The rows come from 5 hidden closed curves, with some noise, and rows from the same curve form a group. Each curve winds through 8 dimensions. The rows are also pushed far along 5 directions, which tell nothing about the answers.
(in the rows, 128 means zero)
Some rows, each with its group after it:
[139 138 134 155 148 115 128 107 125 108 113  93 138 139 102 117 104  88]
Gemo
[157 167 125 117 107  94 154 154 121 126 121 166 107 186  87 104 143 156]
zanu
[134  89 140 166  33  55 130 153 125 107 106 169  94 122 125 144 111 165]
zanu
[124 126 106 117 145 126 128 133 138 125 138 119 124 108 104 126 163 109]
zanu
[121 135 126 110 145 158 130 129 125 100 116 105 123 132  96 120 128  97]
budad
[119 102 156 138 104 115 133 132  97 112 125 150 125 128 156 154 139 144]
tuvo
[114 122 119 146 146 123 115 132 140 141 124 112 133 115 116 110 119 118]
tuvo
[109 120 156 110 171 157 108 126 114 131 152 103 176 115 146 167 128 148]
budad
[144 152 111 102  66 128  84 167 144 131 150 124 101 207 124 106 140 112]
budad
[125 115 120 101 118 136 148 145 131 102 123 139  76 138 121 115 165 143]
zanu
[158 143 143 122  59 123 139 145 109 111 134 164 109 170 146 140 140 168]
tuvo
[142 119 110 150  97 108 115 121 122 150 122 137 136 118 161 124 121 112]
tuvo
[141  89 147 146  81  82 191 125 112 144  89 185 104 109 194 182 130 166]
Gemo
[111 103 151 130 130 119 107 134 140 115 143 105 127 121 113 140 144 142]
bivu
[129 128 107 102 133 124 120 146 149 126 127 121 108 143  95 102 149 131]
tuvo
[139 131 144 162 141  92 138 111 130 112 113 124 126 153 138 113 120 139]
Gemo
[119  91 128 104 152 110  94 133 164 115 143  79 125 127 127 139 138 154]
Gemo
[123 106 133 116 125 137 145 124 138 119 141 126  80 128 147 123 151 161]
Gemo
[ 78  64 124 134 131 152  48 124 156 114 157  76 148  69 170 148 102 124]
zanu
[161 148 103 139  63  96 149 143 111 101 126 170  81 168 148 115 131 138]
tuvo
[153 139  86 156  73  62  75 150 173 145 129 121 124 170 140 106  66 129]
budad
[110  81 129 175 105 111 126 125  90 115 120 121 115  72 129 138 120  95]
budad
[140 152 128 147  99 114 143 127 108 146 105 173 125 150 119  98 113 114]
zanu
[141 101 124 146 107  75  88 129 179 151 130  98 139 148 183 150 113 143]
bivu
[118 128 138 128 143 123 119 131 137 147 143 129 131 135 115 109 157 137]
Gemo
[137 131 140 131  83 121 110 135 134 155 136 155 141 141 150 132 119 163]
zanu
[138 147 138 118 111 118 122 136 148 139 106 140 157 152 120 143  94 133]
budad
[133 107 115 167  96 109 135 111 105 144 121 142 125  83 151 130 116 106]
tuvo
[124 140 126  76  96 163 108 170 177 122 168 130  79 175 111 108 163 198]
bivu
[ 99 130 100 178 166 173 121  95  93 114 135 100 116  60  79  60 106  53]
bivu
[126 122 146 104 149 154 141 117 110 142 129 119 130 132 148 144 113 139]
budad
[106 137 113 151 185 117  93 112 137 134 133  98 155 116  89  83 120  77]
Gemo
[156 126 141 133 151 122 153 104 123 162 125 122 182 108 194 188 136 153]
budad
[ 96 132 153 149 199 172 173 104  71  93 124 131 119  91 100 106 133 117]
budad
[110 113  93  95 119 137 107 160 138 108 172 135  89 106 103 110 165 170]
zanu
[115 152 125  90 120 165  71 145 150 140 155 105 127 183 103  90 150  89]
bivu
[126 118 122 188 150 102 166  82  95 118  81 161 141  79 171 124  75 104]
Gemo
[149 186 118 140 163 129 180  97 120 113  69 151 138 159 105 101 102  51]
budad
[133 120 114 101 141 103 130 144 153 126 132 128 103 156 142 127 133 172]
Gemo
[129 145 130  98 185 139 140 126 112 123 123 123 163 126 102 137 130 135]
Gemo
[120 127 119 131 164 105 141 119 129 113 104 140 106 148 111  81 133 118]
tuvo
[139 150 114 138 125 122 107 135 153 152 145 120 136 151 133 109 111 151]
zanu
[171 123  99 147  34  61 127 156 176 124 126 134  52 176 131 110 132 159]
Gemo
[109 119  91 110 108 121 100 155 175  89 146 119  70 138  94  91 139 132]
bivu
[114 109 138 182 181 115 163  99 100 103 111  96 111  82  84 104 117 100]
Gemo
[119 130 145 138 134 108 131 130 117 113 104 138 157 126 114 152  96 117]
budad
[130 140 112 161 123  97 181 118 113  86  98 146  72 129  75  98 151  57]
bivu
[119  91 104 151 100  94 113 144 125  92 126 107 100  80  70 118 133 108]
Gemo
[117 106 134 145 134 110 118 131 117 116 113 125 137 114 116 121 132 120]
zanu
[125 144 115 127 113 147 130 132 113 121 123 144 115 142 128 109 147  86]
tuvo
[147 142 112 147 141 118 142 102 137 127 124 103 123 122 115 118 123  84]
bivu
[131  75 169 187 120 107 134 105 123 163 126  97 169  63 185 201 107 162]
bivu
[139 140 132 133 113 109 164 127 107 102  99 157 123 141 130 153 117 105]
tuvo
[150 109  83 181   4  59 122 158 125 130 124 179  66 117 126 100 147 114]
tuvo
[127 118 145 154 117 110 109 112 114 151 109 147 173 124 169 135  98 120]
budad
[159 149 114  82  95  98 109 154 178 140 138 146 110 208 146 115 159 170]
Gemo
[131 105 137 126  76 124 147 143 122 123 137 144 109 100 138 182 140 147]
tuvo
[113 135 145 108 120 173 113 149 125  97 160 111 114 139 103 131 139 150]
bivu
[130 152 123 153 132 118 114 120 135 131 124 113 137 138  82  96 129  69]
zanu
[ 76  92 119 109 176 144  95 128 135  83 138 103 106 107 106  96 149 108]
tuvo
[131 159 124 154 183 110 160 109 129 138  88 124 152 127  95 116  84  89]
bivu
[ 88 100 122 116 178 182 120 124 129  93 167  72  89  66  54  94 184 109]
zanu
[109 129 122  94 170 146  90 120 147 100 150 113 145 147 164 130 123 133]
zanu
[147 114 128 131 120  86 130 126 138 158  93 141 168 125 165 167  79 155]
zanu
[125 160  78 127 151 136  97 127 152 105 140 116 123 135  87  68 129  93]
budad
[ 86 113 101 108 147 182  98 150 121  92 171  90  71 101  78  80 141 126]
bivu
[132  98  93 145 100  70  62 131 186 129 136  88 123 143 163 126 107 104]
bivu
[104 124 127 116  99 160  92 142 118 126 157 140 110 128 106  89 150 125]
budad
[116 116 136 163 114 127 188 123  78 108 116 163  94  71 100 139 130 110]
Gemo
[111  95 117 156 106  96  92 139 158 126 131  95 131  95 124 152 107 105]
bivu
[ 85  85 133 115 150 175  97 144 128 126 172  86 113  71  96 120 160 153]
tuvo
[139 124  94 132  90  96 138 152 107 106 138 150  88 126 110 117 169 113]
budad
[166 163 132 120 158  78 124 115 162 136 105 133 176 205 180 140 100 159]
zanu
[129  98  95 133  81  79  83 155 174 126 131 119 110 120 112 117 130 138]
tuvo
[142  98 160 197 116  63 153 108  86 137  96 137 160  98 166 174  87 133]
bivu

New rows, each followed by its group:
[130 108  77 164 122  89 105 127 135 115 134 114 117  86 119 103 114 111]
budad
[137 129 140 142 139 121 130 123 109 125 138 104 132 131 121 136 119 126]
bivu
[127 152 148 138 121 134 137 130 115 128 124 167 131 155 130 102 132 153]
budad
[119 157 118  89 156 183 124 129 128 145 154 139 133 147 155 116 136 142]
zanu
[ 99  88 148 127 123 165  95 135 117 111 181  83 101  97 114 126 168 140]
bivu
[118 134 119 193 193 132 148  75  91 101 101 109 138  86 120  84  91  62]
bivu
[140 119  75 128  11 110  48 166 176 127 165 114  70 159 126  88 143  97]
budad
[113  96 138  87  66 199 156 167 126  88 189 129  34  78  87 152 201 199]
bivu
[160 146 142 144 125  97 124 120 147 123 116  99 141 179 127 133 107 125]
Gemo
[136 152 142 138 126 131 108 120 122 150 128 143 188 139 155 141 106 130]
Gemo
[109 111 116 124 143 151  97 125 137  98 123  85 132 100  98 122 112  88]
budad
[175 149 138  89 109 122 146 145 167 140 132 115  93 222 166 138 135 196]
Gemo
[155 168  63 149  74  98  97 144 171 131 136 132 106 154 101  80 128  75]
budad
[154 155 104 117 125 127 137 111 120 122 118 135 114 157 130 104 120  88]
bivu
[135 113 119 100 164 145 104 124 142 136 155  88 152 116 161 147 132 170]
budad
[121 105 116 141  95 113 139 129  97  95 117 154 104  90 123 133 104 125]
bivu
[122 123 135 125 144 117 146 108 124 116  92 149 143 116 126 137 113 101]
bivu
[111  77 140 156  72  99 103 138 117 122 138 122 128  71 119 165 124 120]
bivu
[131  76 144 154  31 103 135 148 128 118 120 164  88  89 137 147 146 181]
budad
[117  64 165 157 132 130 172  96 113 147 101 132 151  39 197 211 128 145]
zanu
[123 127 127 116 126 152 137 127 142 138 134 140 113 136 169 132 156 138]
tuvo
[123 110 108 181  90  52  86 129 196 143 111 132 128 123 138 108  85 129]
tuvo
[114 148 138 109 165 183 144 120 104 118 159 126 125 103  82 110 160 134]
Gemo
[113 145 123 127 152 163 119 122 143 109 151 113 130 112 100 116 130 123]
budad
[120 108 122 102  83 147 112 165 136  85 176 120  73 125 108 136 189 158]
budad
[150 131 107 153 141 104 133  99 156 132 105 115 134 136 178 128  97 109]
bivu
[126 128 138  94 145 148 172 146 110 102 136 141 106 115  87 150 161 172]
budad
[131 120 139 113  91 137 126 133 152 112 126 128 120 127 128 158 132 137]
budad
[169 145 160 136 135  98 202 104  95 109  88 164 127 179 188 164 126 154]
bivu
[145 110  99 182 101  73 159 111 125  96  96 137  95 102 152 135 100  96]
bivu
[152 126 118 124 143 103 119 120 126 146 133 117 171 132 181 168 134 133]
budad
[132 140 115 139 145 138 130 126 103 127 128 110 119 145 124 102 126  89]
budad
[125 139 173  86 160 164 126 136 113 101 153 113 143 164 108 140 168 169]
Gemo
[129 102 122 124 121 132 164 121 120 127 127 143  84  92 131 124 148 155]
bivu
[103 103 149 158 177 144 116  97  96 116 135  84 147  92 131 124 125  93]
bivu
[125 123 126 144 135 148 115 123 142 146 157  96 124  98 106 110 134 141]
Gemo
[118 145 132  85 177 202 138 118 142 124 141 106 135 124 133 132 144 137]
tuvo
[150 162  92 132 149 132 131 106 129 135 132 123 127 152 151  97 133  82]
budad
[127 126  97 143 137 118  85 115 150 159 147 112 165  92 140 120 100 114]
budad
[160 190  57 160 112  77 136 116 152 108  71 148  91 186  81  41  66  25]
budad
[130 130 147 113 102 141 165 157 101 103 148 157  62 159 108 112 171 193]
bivu
[118 129  80  75  98 126  42 175 187 122 164  90 108 172  93  96 152 110]
tuvo
[141 159 112 103 165 115 161 129 122  93 116 130 107 159  81 113 132 116]
Gemo
[118 113 110 122 103 130  50 138 144 150 146 100 153 131 138 113 103 106]
budad
[124 137 114 118 144 160  85 121 126 147 156 111 156 131 149 103 147 108]
budad
[101  97 135 131 155 192 122 105  97 131 152  94 132  52 128 132 126 115]
bivu
[131 123 131 115 191 131 170 105 115 115 121 105 111 122 116 129 138 122]
bivu
[135 133 108 172 112  85  99 118 157 149 124 118 132 127 112  89 106  95]
bivu
[135 151 132  90 135 150  96 129 132 121 151 105 123 202 140 106 149 110]
bivu
[140  69 134 183  87  52 164 117 107 125 109 148 124  63 183 200 110 152]
budad
[159 142 108 132 114  94 168 114 112 142  94 166 118 144 148 125 120 107]
budad
[129 132 169  99 166 139 156 133 100 116 123 126 139 157 128 155 134 173]
tuvo
[125 126 121 145 134 118 148 115 110 135 124 141 134  83  94 128 139 101]
zanu
[ 88  93 124 137 103 179 122 130 109  76 151 129  53  76  79  73 166 118]
budad
[128  93 135 138 131 125 173 103  90 129 117 156 115  70 156 149 148 138]
budad
[156 159  89  98 115 137 113 144 158 149 143 113 124 166 140 125 126 123]
tuvo
[132 135 149 105 188 143 181 102  94 112 101 126 142 136 146 162 122 113]
budad
[139 109 100 202  43  48 181 135  91 116  87 188  53  98 103 104 106  90]
budad
[104 146 105 126 160 173  79 107 141  97 130  98 124 145 110  52 107  69]
budad
[131 128 141 162 132 139 147 109 123 158 124 128 120 122 148 107 129 132]
Gemo
[143 101 134 108  51 107 114 153 148 146 150 152  93 148 161 141 155 194]
bivu
[ 93 125 121 144 134 118 123 136 109 111 103 151 122 110  83  93 104  89]
bivu
[134 130 132 125 125 111 140 111 128 115  85 145 154 136 155 160 101  86]
bivu
[137  89 138 183  79  66 148 113 112 142  93 156 130  90 173 166  82 125]
budad
[121 103 152  71 123 148 101 161 135 113 167 112 146 126 134 182 154 215]
Gemo
[112 108 138 128 133 135 101 131 127 143 145 108 146 119 152 146 126 129]
tuvo
[ 97  75 126 164 126 115  73 120 122 102 137  94 135  85 150 125  93 121]
budad
[149 134  95 123  99  93  98 134 170 133 140 121 116 149 138 120 101 140]
tuvo
[155 153 108 150 107 112 147 129 109 143 128 156 101 166 151  85 144 132]
budad
[143 139 112 156 125 118 169 115 119 145 108 153 112 115 149 119  99 137]
Gemo
[131 131 173 161 118 149 198 110  88 130  85 162 113 120 129 131 118 131]
budad
[133 155 135 148 124 124 126 123 120 146 120 137 132 153 105  90 111 111]
tuvo
[118 102 178  86 139 172 178 122 105 102 126 131 116 105 136 190 158 166]
budad
[114 137 131 136 103 142 111 146 129 115 152 153 106 135 105  88 143 159]
budad
[112  81 136 155  80 121 146 142  99 141 130 155  89  75 130 132 141 155]
bivu
[130 133 105 124 166 134  91 121 161 136 138  78 153 137 158 129  76 134]
bivu
[107 112 122  78 159 168  64 139 192 133 171  49 143 125 124 152 128 134]
bivu
[141 133  95 132 141  86 132 119 165 126 109 129 120 141 148 121 103 121]
tuvo
[135 103 141 134 106 145  98 115 135 161 143 103 165 102 188 170 102 149]
bivu
[154 150 170 107 174 133 182 107 118 189  91 141 181 154 167 176 108 154]
bivu
